There are 10 hidden switches. A switch that is on adds its own fixed numbers to the row, and there is some noise. The rows also spread widely along 12 directions, which tell nothing about the answers.
Some rows, each with its switches (1 for on, 0 for off) after it:
[  3 -35  31   9  -2  -1  21  22  -9 -31  40 -33 -25   9   4 -47 -10  10
  22 -24 -22 -26  23  29  27 -33 -19 -28 -37  54  20 -42  47  28 -48   1
 -37  11]  0 0 1 1 0 1 0 0 0 1
[  9  23  26   6   1 -26  41  -2 -20 -28  37  29   2 -24 -26 -42 -27 -12
  13   7 -37 -45  25  -1   2  17  29 -23  -8  17   2  29 -11 -16   7  22
  -8 -32]  0 1 0 0 0 0 0 0 1 0
[ 11 -16  32  16  17  20  41  -1  16  26  -1  27 -36  44  18   7  39 -26
   2 -31  13  18  17  46  13   1  17 -45  42  -3  21 -13  62  14  -4  37
 -41  18]  0 1 1 1 0 0 1 0 0 1
[ 11 -33  -8 -11   5 -24  11  -1 -21 -39  46 -22  -9 -33 -36   0 -40  53
   4  15 -58 -22  38 -20   4 -18 -14 -17 -69  30  34 -26 -44  -6  29  -8
  -1   5]  0 0 1 1 0 0 1 0 1 1
[ 21   5  34 -66  34  43  41  13  12   3  31  50  17 -51 -26 -49 -11  -8
  20  87 -41  21  31  12 -44  10  17 -24 -12  -4  12  33 -35 -48  42  72
  32  13]  0 0 1 1 0 1 1 1 1 1
[ -6   3  34  -9  15  -3  -7  -9  23   4  28   8  13 -13   3 -45   2  11
  36   7 -52   0  24  19   8 -21  31   0 -15  13  -5 -28  18 -26 -28 -20
  -7  16]  1 1 1 1 1 1 1 0 1 0
[ -3 -52  40  -8 -18   6  42 -20   9 -10  33 -11  19  52  16 -17  36 -21
   8 -50 -43 -47  37  21  31 -12  -1 -51  30 -10  -7  -4  23  -6 -56   8
 -47 -16]  0 0 1 1 1 1 0 1 1 0
[ 10  -3  32 -60  32  34   1  38  -4  -1  27  15  20 -74 -34 -46 -33  12
  39  41 -58  19  43 -30  -4 -20   2 -13 -13   3   0   8 -48 -35  16  11
  15  36]  1 1 0 0 1 0 1 0 0 0
[  2 -19  39   7  10  12  44 -10   1 -20  45  14 -26  18  50 -37  11 -20
  -3 -10  -2  15  17  60   1   7   0 -28  35  24  11  -1  49  10 -28  44
 -22 -25]  0 1 1 0 0 1 0 1 1 1
[ -5 -23  10 -25  11  29  14 -36  34  12  -2  13  44  23  -6  35  25  -1
  -1   5 -64 -25  30  -2  -4  -4   5 -34  -9 -32   1  -5 -24 -22  14  10
  15  -9]  1 1 0 1 0 1 1 0 1 1
[-29  -2   8 -21  16   6  -3 -20  20  -2   3  25  18 -52 -17  -4 -12  12
   5  53 -25  -1   9 -12 -30 -15   8  23 -29  10  -5 -13 -18 -32 -23 -25
  40  -3]  1 0 1 0 0 1 0 0 0 0
[  5 -13  41  28  37   8   1  23   6  13   4   3   2 -26 -35   5   0  27
   7 -14 -51 -10  12 -17  30 -29  26 -44 -26   3  19 -12   9  -3  13   4
 -14   8]  1 1 0 0 0 1 1 0 1 1
[  1 -38  -3 -51  12  10  48 -27  -7 -15  46  17 -21  49  26  -3 -12 -38
 -10  17 -14  32  33  37 -24  29 -19 -21  43 -15  16  13  -7  -2  13  48
 -20 -11]  0 0 1 0 1 0 1 1 1 0
[ -2 -14  41   7  12   4   3   7   0   8  33  -7 -35  13  43 -47   5 -14
  12 -26  11  49   0  59  21 -18   4  -9  48  18   1 -26  60  12 -53   7
 -34   9]  0 0 1 1 0 0 1 0 1 0
[  1 -32   0   2  -5   3   3 -26  12  -3  -1  -9  32   8  -8  49   5  26
 -21  -5 -55 -39   7  -9   4  -5  -3 -22 -27 -18  15  -6 -35  -5  21   4
  17 -32]  1 0 0 0 0 1 1 0 0 1
[ 25  13  19  35  18   5  18   8  -7  -2  13  30 -16 -50  13  -3  15  27
   4 -28 -14   9  26   6  17  -5  28 -35  25   7   7  18  -4 -13  24  30
  -9   4]  0 1 0 0 0 0 1 0 0 1
[-22   9   8   9  53   2 -13   4 -14 -10  34  32   4 -42   4  -8 -17 -17
  34 -41 -48  32  44 -10  13 -36  36 -26  29  -7 -24  16  16 -18 -26 -13
 -25  28]  0 0 0 1 1 0 1 0 1 1
[-13   4 -16 -14  54  62 -35 -14  16 -23  16   2  50 -24  45  11 -13  16
  12  34 -57  42  17  22 -18 -24  -9  -4 -48  11   1   7 -14  10  24  51
  56  -6]  1 0 1 0 0 1 1 0 1 1
[  8  -5  26 -24  31 -26  20  23 -15  -2  49  -2 -45   0 -28 -36 -48   2
  15  10 -31  20  17  15   5   7  25 -17  -5  21  36 -31  15  -3  19   7
 -33  14]  0 1 1 1 0 1 1 0 0 1
[  4   0  10 -12  44  20  12   5  25  28  -4  12   4  59 -17  25  -6  -9
  -7  32 -32   5 -11  20 -10  30  38 -28 -28 -19  37 -10  23   7  70  62
  -4  -6]  0 1 1 0 1 1 0 1 0 1
[  2 -27   7 -20  -3 -24   5 -21   5  -6  35 -23  -7  20  -4  -1 -11  18
   7 -19 -46  -9  25   5  17  -3   2 -13  -2  -2  11 -37 -12 -11   0 -25
 -20  -1]  0 1 1 1 0 0 1 0 1 1
[-15  16  13 -34  73  44  -4   1  19  21  11  34  31  19   4  -3   4 -45
  43 -22 -62  38  41  -1   7  -9  43 -45  38 -41 -14  11  20 -20   6  29
 -15  48]  1 1 1 1 1 1 0 0 1 1
[ 10 -49 104 -30  -4 -15  55  36  18  44  26   1 -32  46 -34 -58  -9 -32
 -12  21  -8 -10 -26  39   9   0  18 -27  24  -6  36 -33  62  -3 -45  14
 -53 -24]  0 0 1 1 1 1 1 0 0 1
[ -4  -4  27 -37   6  63  -1 -17  49  11 -11  18  66 -16  11 -28  53  -6
  34  23 -48 -23  32   7  -9 -23   4 -17  -8 -21 -37  10 -15 -42 -22  22
  32  25]  0 0 1 0 1 1 0 1 1 1
[ 40  -8  19 -38  26  43  -2  18  25  18   7 -12  20   9 -19  -3   4  44
  -5  69 -42  11   4  23 -11  11   3 -27 -63  -5  47 -19 -29 -12  92  75
  29  18]  0 1 0 1 0 1 1 1 1 1
[-16  19   8 -15   6   4  17 -34  33  19   3  47 -24 -20  14 -26  19 -11
  18  43  14  24  19  37 -33   4  20  29  11  15  -9 -25  21 -31 -21 -20
  17  29]  1 1 1 0 0 1 1 0 0 0
[-14  29  -6  -2   8 -17  11 -39  12 -19  44  32 -13   4  25 -49  10 -26
  44 -18 -32  -2  46  38  -5   4  34   1  16  11 -31  -3  18 -26 -18 -15
 -17  28]  1 1 1 0 0 1 1 1 1 1
[-40 -33  31 -25  44  36  10   4   9  -5  18   9   9  20   1  -9 -12 -47
  25  -4 -39  18  34   4   8 -28 -10 -27   5   6  -9 -10  41  14 -50   2
 -22  10]  1 1 1 0 1 0 0 0 1 0
[-13 -21  49  15  21  12  22  -3  16   1  18  33  19 -48  -6  -3  15  14
   6   3 -42 -14  18   4   4 -26  36 -23  -2  11   1   4  14 -27 -24   1
   1 -33]  1 1 1 1 0 1 1 1 0 0

New rows, each followed by its switches (1 for on, 0 for off):
[ -6 -16  16  -6  14  -4  24 -30  14  14  17  47   2 -26   5  16  20  -2
  -9   1 -27  13  22   1 -12   3  31 -13  45 -35  -8  20 -17 -45  -3   1
  -3 -14]  0 0 1 0 1 0 1 1 1 1
[ -3 -15  41  27  38  23   1  24  14  14  -9   3  21  -2 -40   9   4  18
  13   4 -55 -25  12 -11  23 -30  24 -44 -58   6  24 -14  21   9  16  19
 -10  11]  1 1 0 0 1 1 1 0 1 0
[-11  31  22  -9  33 -11  17 -14   0 -10  47  33  -3   3   9 -46 -36 -34
  21  23 -39  12   8  38 -15  12  37  -4  -1  15   2  10  30  -4   0  24
  -4 -23]  1 1 1 0 0 1 1 0 1 1
[ -3  10  31  11  15  36  -5  -5  40  41 -20  15  23  17   8 -11  56  -8
  22  -1  -5   8  -4  34   8 -13  38 -20  13 -20 -16  -3  35 -16  -8  18
  -1  22]  0 0 1 1 0 0 1 1 1 0
[  6   4 -13  10  22   3   4  -6   1  -6  16   5  -4   9  -5   5   4  12
   9  -4 -30   4  17  15   5   3  17 -26 -18  -3  11   0  -7  -1  43  29
  -6  12]  0 0 1 0 0 0 1 1 1 1
[  5  -9  46 -10  17  43  20  31  14   1   9  -4  17   7   0 -47   5 -18
  24   1 -31 -20   6  28  12 -18  -4 -40 -18  22   9   0  33  18 -18  49
  -3   4]  1 0 1 0 0 1 0 0 0 1
[  6   1  -7 -15  21   2   9 -32  21   8  24  24 -29   0  17  -1  15  19
   4  31 -10  40  25  36 -23  13  20   4   0   4  19 -30   5 -29  30  11
   5  31]  0 1 1 1 0 1 1 1 1 1
[ -4 -31  11  12  18   8  24 -25   5  -6   8  28  19 -41   6  50   3  29
 -31   3 -39   2  12 -16  -7  -8  13 -22  13 -13  19  20 -37 -17  12  17
  21 -45]  1 0 1 0 0 1 1 0 0 0
[ -9 -10  45  -8  21  23  -4   3  28  15   3   4  48 -16 -36 -15  27  12
  35  -7 -73 -34  25 -17  24 -29  41 -39 -16 -17 -13  -6  -7 -33  -6  -8
  -3   4]  1 1 1 1 0 1 1 1 1 0
[ 13 -26  10  60  73  36  -2  29 -22 -30  24  -5  11 -29   4  44 -10  60
   8 -55 -85   9  43 -21  48 -44  15 -83 -45  20  46   9   0  34  53  62
 -23   9]  1 1 1 0 1 1 1 0 1 1
[  4  -3  24  24   7 -57  36  -8  -6  11  27  19 -43  12 -28  -5 -10   9
  -8 -24 -22 -17   3   9  21  22  54 -21  24  -6  27 -14  14 -17  17 -12
 -46 -16]  1 1 1 0 0 1 1 1 0 0
[-12 -18 -17 -24  48  31 -34  10  -9 -10  23  -7  13 -20  12  30 -30  13
   4 -16 -50  49  20  -8   5 -18  -2 -19   4 -15   0   8 -29   1  32  15
  10   9]  1 0 0 0 0 0 1 1 0 1
[  2 -20  23  -7  28  -3  11  11  -4   5  23  -4 -26  -8  -5  -4 -23  17
  -5   5 -20  25  10   2  12   0  10 -17   5  11  34 -26   4   1  11   7
 -10   3]  1 1 1 0 0 1 0 0 0 0
[  5 -11  24 -18  37  45 -21  17  13  23  15 -12 -20  30  48 -16  21 -18
  18 -48   2  76  13  34  33  -5   4 -33  80 -26 -14 -15  32   4  -5  25
 -31  44]  0 1 0 0 0 0 0 1 1 1
[ -9   0  47  10  17 -27  21   6  -6  10  20  26  -6 -25 -32 -27 -11 -10
   4  -3 -23 -11   3  -1   7  -8  41 -19  18  -3   3  -1  24 -25 -34 -14
 -23 -10]  0 0 0 1 0 1 0 0 1 0
[ -3  -6  -9 -28  39   2 -27  37 -10   0  25 -35 -16  28 -29 -15 -46   3
  23  -6 -41  18   6   0  17  -5   8 -17 -37   4  17 -36   6  15  33   2
 -22  43]  1 0 0 0 0 1 0 1 0 1
[ 12  19 -11  13  28  27  -6 -41  39  16 -14  41  12 -32  29  33  43  40
  -3  25 -18  33  20  15 -21   5  27  -2   6 -16   5  -1 -25 -37  46  28
  42  19]  0 1 1 0 0 1 1 0 1 1
[-12  -8 -20 -50   5  -6  38 -71  24  -7  32  42  -7  44  27   9   8 -34
  -6  39 -19  13  39  37 -46  43   7  10  22 -17  -1  -3  -8 -36  15  16
   9  -3]  0 1 1 0 1 1 0 1 1 1
[-16   0   7 -22  49  -2  -7 -13  16  20  20  14   3  14 -22  13 -21   1
   2  36 -46  30   2  10 -12  11  41  -4 -19 -17  21 -22   3 -21  38   2
   4   0]  1 1 1 1 0 1 1 1 1 0
[  4   8  10   1   8 -12   1 -19  25  15  14  10  -6   9  -8 -10  20  14
  20  -5 -27   1  16  19   7   2  40 -10   1  -8  -4 -25   8 -28  16 -10
 -12  18]  0 1 1 1 0 0 1 1 1 1
[ 20  32  38  33  -4   1   3   2  14  19  10  24  -4 -46  26 -50  49  23
  31 -37   1   3   9  33  23 -12  58 -12  49   0 -27   9  18 -39 -23   3
 -16  20]  0 0 1 1 0 0 1 1 0 0
[ 15  35  26  12  34 -13  -6  39 -10   8  27  -3 -32 -10 -23 -62 -30   5
  37   2 -15  18   0  22  17 -10  39 -18 -24  28  17 -24  41   4  10  14
 -30  45]  0 0 1 1 0 0 0 0 1 1
[  3   7 -21 -28  22  10   1  -1   4   5  16   1  -4  52   2  -1  -9 -22
  17   0 -25  15  18  20  -6  21  17 -17  -5 -16   7  -6   5   3  40  35
 -14  30]  0 0 1 0 1 0 0 1 0 1
[-18  10   2  18  21  50  -3 -32  49  17 -37  44  51 -36   7  41  56  20
   2  26 -29 -20  10   1 -22 -17  31 -10 -27 -16 -18  16  -7 -33  14  19
  52  -3]  1 0 1 0 0 1 0 1 0 1
[  8 -23  51 -45  16 -10  20  28   5  24  40 -14 -30  50 -27 -58 -26 -28
  10  14 -22  18 -10  39   7   9  17 -25  14  -7  27 -30  36  -3  -5  17
 -45  10]  0 0 1 1 0 1 1 1 1 1
[ -1   3  30 -11  22   2  -6 -12  21  15  21  24  18 -40   5  -5  -4  23
 -16  48 -28  23 -15  23 -28   2  36  11  -6 -11   6   4  -9 -40  12  16
  32 -31]  0 0 0 1 0 1 1 1 1 1
[ -4  28  12  16  34  10 -22  12  11  -8  31   2 -16 -15  16 -54  -8   5
  40   6 -19  25   9  41   9 -17  31   0 -26  35  -9 -19  41   2  -2  11
  -7  22]  0 1 1 0 0 0 1 1 1 1
[ 12  11  27   1  25  11  15  17 -12 -22  48   5  27 -23   6 -37 -14   0
  23 -14 -60  -9  20  18  14  -8  32 -44  -5   9   1  37  -2  -6  16  55
  -7 -30]  0 0 1 1 0 0 1 1 1 1
[ -9 -65  -1 -42  17  68 -20 -47  45  12 -18 -11  68  15  33  85  50  24
 -17 -20 -61  17  37 -16   4 -24 -25 -36  26 -55 -11 -11 -52 -24   9   7
  31  -3]  0 1 0 1 0 1 1 0 1 1
[  5 -47  12 -89  25  26  -9  -6   9 -20  51 -24  29 -30   0  -3 -37  33
   3  42 -77  34  38 -19 -11  -7 -25  -7 -11 -12  15 -22 -72 -34  24   7
  31  -6]  0 1 1 1 0 1 1 0 1 1
[ -4 -26  12 -20  12   8  27 -17   9 -21  33   7  -4  -1 -13 -14   1   1
  13  14 -42 -18  41  11  -6  -7  -3 -24 -25  13   6 -14  -6 -15   3   5
  -7   7]  0 1 1 0 0 1 1 1 1 1
[ 29   5   1 -11   9  47  48  -4  20  31 -25  38  -5  42 -15   4  65 -28
  20 -14  -2 -10  43  20   3  15  17 -69  25 -33   1  16   8 -18  44  60
 -20  75]  0 0 0 1 0 0 0 1 1 1
[  3  15  21  13  42   3 -13  20   8  -4  22  -8   9  -2 -13 -18 -29  21
  17  31 -48  -1   0  13   4  -8  30 -12 -67  26  27 -23  25  12  30  34
   5   1]  0 1 1 0 1 1 0 0 1 1
[-12 -18  43  30  53  22 -18  52 -14 -17  28 -36  20   2 -18 -23 -31   0
  25 -43 -68  -8  -2   0  50 -47  13 -60 -38  23  11  -6  42  42 -16  29
 -35  -5]  0 0 1 0 0 1 1 0 1 1
[  5 -14  70 -54  19 -16   0  40  -4  21  61  -6 -26   4  12 -83 -46 -27
   6  15 -12  46 -19  45   1   7  27   6  53  -5   9 -14  40 -19 -36  12
 -33 -18]  0 0 0 1 1 1 0 1 0 1
[-14 -22  55   0  25  35  11  -5  42  34 -15  21  30   2 -13  13  33 -14
   6   1 -36  -5   5   5   8 -26  26 -33  10 -20  -6  -7  31 -15 -26   7
  -1 -14]  0 1 1 1 0 0 1 0 1 1
[  5   8  15   4  38  -2  -7  -1  -4  -7  28   2  26 -11   1   3 -30  14
  -7   2 -57   8 -10   3   1   5  33 -21  -3 -14  17  19 -19  -5  38  41
  10 -38]  0 0 1 0 0 1 1 0 1 1
[ 22  -7 -10  10 -18  -6  16 -26  10  -2   9  -3 -13  10  18   1  16  40
  -3  17  -7 -13  15  31  -5   6  -4   4 -33  19  27 -26 -11  -2  26  16
   6  11]  1 0 1 0 1 0 1 0 0 0
[ -1   0  27 -12  20  12 -10 -10  19  22  24   7  -3  24  38 -29  12  -3
   6  14 -13  45  -1  61  -5  -1  24   4  18  -7   3 -19  36 -12 -11  20
  -9   9]  1 0 0 1 1 1 1 1 1 0
[ 17  45  13   8  49  18 -45  25  12  18  10  -4  19 -16   0 -17 -12  27
  29   6 -36  35  -4  16  16  -8  46 -13 -19  -4   4  -9   5  -8  54  32
   8  26]  0 1 0 1 0 0 1 0 1 1
[ 15  27  11  14   4   1   9 -12   3  -9  30  18   0  -9  22 -36  16   2
  27 -25 -28 -10  31  32  15   3  30 -22  16   4 -15  10   4 -17  11  18
 -12  10]  1 1 0 0 0 0 1 1 1 1
[  5 -28  30 -84  27  69 -25  16  33  11  24 -36  26  21  31 -36  -8   6
  18  53 -29  57   0  45  -8  -3 -17   2 -11   2  12 -34   0   0  16  48
  27   9]  0 1 1 1 0 1 1 1 0 0
[ 13  28  13  13  12 -10   5   8  13  21   5  19  -8  -4 -18 -30  18   6
  31 -14 -14 -10   9  17  11   0  54 -18   2  -7  -5  -7  15 -25  18   4
 -18  35]  0 0 1 1 0 0 1 1 0 1
[ 23  18  15   8  26 -26 -17 -10   4  20  28   4  -4  -8  30  -1 -13  33
 -14 -15 -25  43 -14  14   6  22  48  -3  50 -35  19   0 -18 -29  34  23
  -2 -16]  0 0 1 0 1 1 0 0 1 1
[ -3   8 -31  16  22   0 -17 -36   4 -33  28   2  23   0  21  22  -6  28
  12 -10 -63 -12  38   8   1  -6  11  -9 -47  13   1  -8 -16  -2  33  13
   9   3]  0 1 0 0 1 1 1 0 1 1
